There are 2 nested groupings, the coarsest first. Each group lies inside one group of the grouping before and may be the whole of it. The rows also spread widely along 2 directions, which tell nothing about the answers.
Known rows, each followed by its group in each grouping:
[ 14 -29 -24  -6  69 -17 -23 -12 -57  24  18  17  14]
k848 Pab
[ 14 -35   3   6  72 -28 -65  -9 -54 -12  26  21  24]
k848 gizig
[  7 -16 -12 -25  67  11 -27  -4 -44   5  40  28  36]
k150 zat
[ 36  15 -38   5  19  40  12  27  -8  60  13  -1  -5]
k122 pilo
[ 17 -42  -5 -22  64 -24 -45   5 -57  18  21  39  37]
k150 kal
[  0 -42 -18  -4  61 -32 -16  -9 -30 -16  46  33  23]
k73 vibis
[  5 -43 -22  -7  71 -37 -33 -35 -28  25  12  36  13]
k122 mosel
[  2  -3 -43  19  42  17  10  14  -9  31  -4  32  43]
k585 Kamil
[ 24   8   8   2   8  31 -35  33 -36   7  35 -39 -10]
k848 derid
[ 15  18  -7  19  -4  48  21  45 -10   8  32  -3  28]
k585 tum
[ 34   0 -57  -5  69  32 -16  42 -35  35   6  31  32]
k848 ragum
[  5 -30 -55   5  42   7   2   8 -29  17  43  20  24]
k73 keba
[ 17 -13  18   8  38 -10 -20 -21 -36  18  39   6  30]
k585 mifab
[ -3 -12   0 -25  39   1 -34   8 -42   7  51   9  42]
k150 Vuzal
[ 34  30 -30   1  27  59 -10  50 -30  26  38   3  -7]
k848 ragum
[ -4 -15 -18 -25  50  10 -35  11 -39  13  35  13  51]
k150 Vuzal
[ 18   6 -63   1  26  35  15  40  16   8  37  19  19]
k73 vibis
[ -1  -1 -39  11  -1  43  11  34 -14   9  72  -5   0]
k73 keba
[ 14   5   6  -2  18  23 -11  12 -55  14  59 -20 -23]
k848 Pab
[  8 -24  -6 -26  77   5 -31  -3 -45  -2  39  34  42]
k150 zat
[ -7  -7  -7  17  36  -1  -3  -9 -23  12  14  26  32]
k585 Kamil
[  1 -16 -50 -27  67  17 -30  23 -23  32   8  30  69]
k150 Vuzal

New rows. What belongs after each?
[  3  -3   6  -3  13  -1 -24  -2 -18  12  56  -1 -22]
k122 mosel
[ 40  -7 -68  -3  72  28 -14  42 -34  33  -5  35  33]
k848 ragum
[-12   3  34  20   3  11  -7  -1 -28  -6  47   0  -4]
k585 Kamil
[ 33  -7 -56  -2  67  25 -19  31 -41  28   4  33  33]
k848 ragum
[  1  -1 -49   7  12  40  19  25  -9  17  59   5  10]
k73 keba
[ 16   2 -17  15  21  33  16  34 -15  14   8  17  47]
k585 tum
[ 13  -1 -12 -21  50  35 -21  14 -24   2  54  18  32]
k150 zat
[ 20 -24   1  -4  63  -6 -45  10 -70   2  34  22   8]
k848 ragum
[ 15  -8  -3  17  29  18   7  16 -28   0  17  17  45]
k585 tum
[  1  20 -18  21  14  46  19  28   2  26  20  14  23]
k585 Kamil
[ -6  23  14  25  -6  37   9  21 -11  10  44  -2   3]
k585 Kamil
[  0 -28 -47  -1  38   5   3  11 -31  17  47  18  18]
k73 keba
[-18  -6  45  16  16 -14 -18 -18 -42 -12  42   2   9]
k585 Kamil
[ 35 -14 -44   3  55  -4  -3  -6 -25  62 -13  23  27]
k122 pilo
[ 22 -25 -50  -8  71  -1 -10   4 -45  36  11  24  20]
k848 Pab
[  7   1 -52   5   3  40  18  35  -9  17  66  -1   6]
k73 keba
[ 18  -1 -19  -4  30  17  -9  10 -47  23  40  -2 -12]
k848 Pab
[ 22  13 -41  -1  33  37   6  31 -27  43  27  -1  -7]
k848 Pab
[ 23   5  15  -1  30  26 -35  24 -58  -8  55  -1  -6]
k848 ragum
[ 23  28 -11   5  13  48 -30  50 -15   5  54 -17 -11]
k848 gizig
[  3   0 -26 -22  36  34 -19  37 -19  24  42   9  44]
k150 Vuzal
[ -5 -34 -34   1  33   5   0   4 -38   2  61  15  17]
k73 keba
[ 21  -3   8   2  25  -9 -13 -20 -45  37  38  -6  -4]
k122 pilo
[  1 -24  21 -28  58   3 -33 -16 -53 -11  61  19  21]
k150 zat
[ 28  -9 -25   1  43  -7  -7  -7 -35  47  10  11   2]
k122 pilo
[ -6  17  -7  23   4  40   8  19 -10  17  29   2  10]
k585 Kamil
[ 27  32   6  14 -13  53  12  26   0  27  49 -10   4]
k585 mifab
[ 34 -35 -22  -6  76 -10 -42   3 -64   8  17  33  29]
k848 ragum
[ 38  31 -23   4  16  64 -14  54 -29  22  46  -4  -9]
k848 ragum
[  0 -49 -37  -3  50 -20 -12 -10 -45   3  45  26  31]
k73 keba
[ 11  14  -3 -19  31  51 -12  21 -27   7  60  15  12]
k150 zat
[  5 -13  20 -23  19   9 -35  23 -49   2  55   8   5]
k150 kal
[ -4 -41 -45  -1  50  -6  -2  -7 -39   3  43  22  34]
k73 keba
[  9 -32 -42  -5  48 -14  -8   4 -18  -4  33  32  23]
k73 vibis
[  8   4   6 -23  29  37 -27  14 -40  -7  69   7  14]
k150 zat
[  6  -5  28 -25  28  25 -30   3 -51 -16  80   5  10]
k150 zat
[-19 -13  27  12  37 -17 -23 -23 -43  -7  37  15  21]
k585 Kamil
[ 25 -25  -7  -5  64   2 -42   8 -69   7  29  22  16]
k848 ragum
[ 22  -2 -65  -5  34  28   3  21  15  55  10  23   5]
k122 mosel
[ 28  28 -11   2  14  53 -19  51 -33  14  47  -6 -12]
k848 ragum
[ 31  22 -16   4  18  51 -18  48 -38   6  52 -10 -20]
k848 ragum
[ 26  -5 -66  -8  62  27   8  18 -30  50   2  16  17]
k848 Pab
